All groups share one centre, and each spreads out both ways along 11 directions, with some noise.
In the rows, 128 means zero.
Known rows, each followed by its group:
[129 102 139 157  94 104 173 155 130 117 153 148 114 116 155 158 131] : U
[141 123 115 145 160 176 139 112 105 135 159 137 151 188 173 113 156] : X
[173 133 133 123  76 203 128 148 118  58 107 143  96 119  90 116 132] : K
[152  95 154 158 107 143 184 174 126 124 153 145 100  61 127 145 175] : U
[135 149 154 101 115  53 142 121 110 184 174 130 123 101 154 176  74] : U
[103 119 154  82 128 167 124 126 163  64  25 128 154 115 123  88 171] : K
[ 94 108 123 164 111 113 129 117 148 108  76 133 110 154 159 115 153] : X
[ 73 145 135 136  93 128  78 101 113  79 176 126 114 206 144 100 124] : Y
[ 97 104  90 158 133  94 137 126 109 112 161 169 106 140 133 147 120] : U
[104 144 146 146 112 129 108  79 160 123 128  90  97 121  92  96 128] : K
[161 153 124  73 146 105 136 159 106 152 107 145 145 140 144 164  86] : U
[ 82 107  98 140 154 124 139 121 128 105 148 185 154 172 161 109 122] : X
[156 144 162 100 109 142 112 140 151 126  66  70 167 148 153 123 158] : U
[142 170 150  54 141 145 157  96 145 117 103 147 182 151 146 110  74] : U
[100 115 109 104 139 115 115 145 112 120  76 140 146 175 163 130 100] : U
[117 142 170 122 107 104 129 177 147 136 142 123 128 130 155 128 146] : Y
[151 144 145 133  77 151  59 159 126 145 173  93 143 122  96 104 113] : X
[125 106 136  87 154 129 104 100  76 160 204 107 207 140 156 133  99] : U
[125 111 134 131 125 153 112 162 127 122 121 124 137 136 136 106 145] : X
[106 177 160  88 103  73  60 113 130 163  95 153 140 107 165 138 117] : Y
[ 88 122 152 135 115 104  85 167 131 145 138 128 138 155 179 114 148] : Y
[136 135 112 109 171 182 101 144 111 112 160 113 147 147  93 106 154] : U
[122  89 107 150 143 157 101  96 136 150  59  94 136  88 101 100 147] : Y
[ 74 117 127 137 146 131  50 124  95 165 112 201 108 116 173  97 140] : Y
[129 129 151  71 155 122 144 202 124 120  79  96 110 176 146 134 119] : X
[117 152 141 118 111 128 112 132 164 116  76  98 131 160 126  98 119] : K
[102  84  94 130 156 108 113 128  73  89 126 131  87 142 113 172 148] : Y
[130 123 105 141  78 136  71 114  58  99 166 151  82 141 122 154  99] : K
[152 152 121  82 127  89  69 166  99 135  80 116 139 160 146 179 117] : Y
[127 118 136 130  97 106 164  96 134  73 123 138 167 146 166 159 148] : X
[129 105 127 125  85 129 158 149 138  63  92 149 190 180 195 140 152] : X
[162 127  86 195 116 141 141 148 115 110 162 133 116 204 156 155 153] : X
[134 116 123 143  86 141  66 110  90 117 136 161 121  81 125 144 153] : K
[164 147 157 108  56 174 102  92 114  86 162 117 160 107 122 125 130] : K
[169 162 132 147  46 148  91 141 127 108 108 138  93 113 113 140 112] : U
[108 164 147 125  86 121  61 117 116  76 177  91 125 207 139 129 149] : Y
[ 91 132 104 151 162  91 135 103 136 148  90 160  67 130 124 128 123] : K
[109 132 166 147 110 142 132 154 130 114 185 131 122 145 164 113 172] : Y
[160 122 106 120 168 171 181 146 137 124  96 111 104 168 110 117 109] : K
[110 176 185  99  97  82 140 159 174 121 138 107 102 103 100 122 117] : K
[120 156 137  86 116  99 120 159 142  90  96 140 127 145 114 137 113] : X
[119 109 159  93 123 149 120 170  93  74 188 106 124  93  83 136 160] : K
[106 129 145 144 130 147  96  82 101 114 162 107  91 152 128 112 148] : U
[124 139 160  72  97  96 147 190 150 103 115 115 135  98 102 134  91] : X
[ 80 139 122 115 181  72 113  34 142 162  98 157 167 112 167 138 145] : K
[182 172 115 108 116  89 107 100 158 150  77 105 195 129 141 173 146] : U
[144 173 123 118  71  75  90 131 133 142 181 137 151 108 102 144  53] : Y
[133 123 135 116 101 143 117 185 140 106 102 106 145 149 130 110 131] : U
[ 89  99 148 151 102 152 132  36 135 110 107 133 130 104 153  92 140] : K
[ 99 134 114 157 113 125 169 125 177  77  83 187 111 136 134 107 142] : X
[116 137  97 161 116 144 105  67 159 116  83 134 121 122  93  94 127] : Y
[100 114 121 141  84 118 116  48 148  93 161  56 158 138  84  98  94] : Y
[177 147 122 145  78 167 100 169 127 100 200 132 167 138 114 124 140] : X
[147 165 155  85 124 161  76 119  77 101  99 126  93 164 149 148 165] : Y
[103  93 161 113 132 111 128 178 120 161 140  63 142 165 162 109  98] : X
[120 115 157 118 134 178 140  49 137 115 114  77 168 148 144  81 134] : K

New rows, each followed by its group:
[158 129 137 115  78  93 119 187 150 127  38  97 161 159 173 161 136] : U
[155 152 111  89 111  55 132 180 129 139 138 126 183 147 142 190  78] : Y
[103  85 112 129 129 116  93 165 124 150  86  62 124 128 106 113 105] : Y
[113 117 162 107 148 114 144 171 100 116 131 148 106 143 177 154 168] : Y
[ 77 129 153 147 110 140 107  60 149  95  96  99  85 126 108  86 168] : Y
[141 138 112 126 147  69 141 143 170 146 141 103 186 118 116 157 151] : U
[139 175 124  99 125 104  75 148 117 108 122 100  97 156  92 158 128] : X
[141 140 146 124  87  68 185 196 185 122  84 135 138 120 148 154 112] : U
[130 113  92 162 135 152 124 119 131 142  74 129 107 164 145 119 123] : K
[ 91 116 130  90 128  99  74 141  84 129  61 155 110 148 174 149 110] : K
[ 60 113 146 136 118 171  81 144 128 126 143 121 141 207 192  36 108] : Y
[126  94 162 155 100 130 122 159 127 164 156  53 113 105 121 116 128] : X
[194 177 142 130  86 144  49 130 109 154 128 107 100  76  82 158 154] : Y
[ 73 147 134 132  95 148  61 115 169 106  72 168 143 119 128  58 143] : X
[102 115  84 166  90 120  43 118  91  79 186 129 122 157  99 132 136] : K
[201 177 148 103 106 140 133 135 131 136 103 123 118 119 126 167 139] : U
[104  65  83 171 158 147 135 187 115 122 131 130 115 154 127 114 146] : Y
[135 118  68 124 146 107  75 125 109 103  36  85  97 151  77 164 137] : Y
[141 106  83 190 123 137 148 175 140  79 118 156 104 144 112 147 186] : U
[123 141 132  71 129 167 102 102 136 100 128 100 228 187 140  77  88] : U
[109  96 140 150 116 182 146 163 142  88 166 129 124 121 108  83 154] : U
[110 110 105 196 157 143 173 149 147 131 115 135  63 175 141 110 162] : X
[140 121 158  89  98 142 131 154 106  77 190 115 168 131 126 139 141] : K
[160 175 174 101  59 119 124 106 167 138 153 117 177  78 112 116  86] : U
[ 92  90 134 151 119 106 161 119 146 117  82 129 109 105 137 127 144] : X
[166 139 145 116  86 127  73 118 108 147  96  92 144 130 150 152 129] : U
[113 149  95 111 180  77 156 157 112 128 140 168  65 154 102 169  96] : K
[108 110  85 166 191 104 114 135 133 157 160 108 119 142  99 135 161] : K
[ 85  79 132 149  82 131 111 124 110 111 139 130 145 120 153 105 106] : U
[119  81 117 170 103 105 162 109 115  91 171 132 147 137 149 158 154] : X
[112  89 142 132 165 134 186 200 152  97 119 157 135  80 114 129 194] : K
[106 109  84 131 117  83  67 107 113 138  80 140 169 142 154 148 106] : U
[110 100 143 137 151 123 146 164 134 156  88  91  73 111 121 121 141] : X
[119  87 151 124 142 110 148 118 160 178  83  98 186  68 150 114 149] : Y
[150  98 119 170 153 108 164 170 121 128 130 117 106 126 145 186 212] : U
[164 167 153  69 134 177  66  97  82 135 130  79 140 173 136 124 118] : U
[162 122 119  81 121 104 155 162 112 155  83 153 159 118 153 164  51] : X
[124 152  98 166 140 111  84 107 160 159  96 115 112 131 101 117 143] : K
[107 151 109 115 157 113 121  86 136 142  36 148 108 171 166 122 113] : X
[160 123 115 171  87 103 116 158  90 133 156 147  77 127 134 189 129] : U
[116  75 136 122 157  87 125 104  82 176  99 120 152 104 192 170 148] : U
[111 175 120  93  97 101  61 107 117  97 119 121 145 197 148 143  99] : Y
[ 98 112 141 169  72  97 114 138 137 127 127 174 121  97 167 130 149] : K
[101 112 156 117  92 159 145  72 154  92 134 131 180 138 157  80 115] : U
[135  97  99 157 141 133 167 134 179 145  94 111 179 114 121  99 124] : Y
[115 126  88 111 142 137 144  60  86  45 142 151 114 182 117 155 115] : Y
[ 68 101 100 127 118  46 170 100 165  73 114  81 150 156  99 137  85] : Y
[ 94 133 130 120 144 117 121 147  90  99 131 186  85 157 164 144 160] : Y
[161 126 134 122 115 127 161 131 150  90 124  57 149 149 111 151 157] : Y
[ 96 109 133  82 140  70 170  88 116  87 109 116 142 127 133 171 108] : Y
[126 123 111 166 116 104  92  98 125 162  47 117  59  75 101 142 123] : X
[145 185 102 127 113 145  89 155 130  57 152 150 128 192 105 136 160] : X
[125 167 113  99 163 125 174 121 134  95 186 171 152 168 130 129 102] : X
[ 99 159 120 129 117  93 108 144 134  85 129 179  57  86  68 147 139] : K
[147 139 125 143  94 122 138 188 168 132 150  87 145 154 100 110 102] : Y
[143 149 124 106  81 139  13 134 100 137  97  47 107 150  81 111  77] : Y
[ 67 119 103 137 145  74 148  98 160 113 173 156 159 133 116 109  94] : U
[139 149 137 121 120  89  85 138 110 158  94 100  83 135 138 168 136] : U
[132 126 110  84 122  68 140 100  84 112 169 151 150 115 121 191  71] : Y
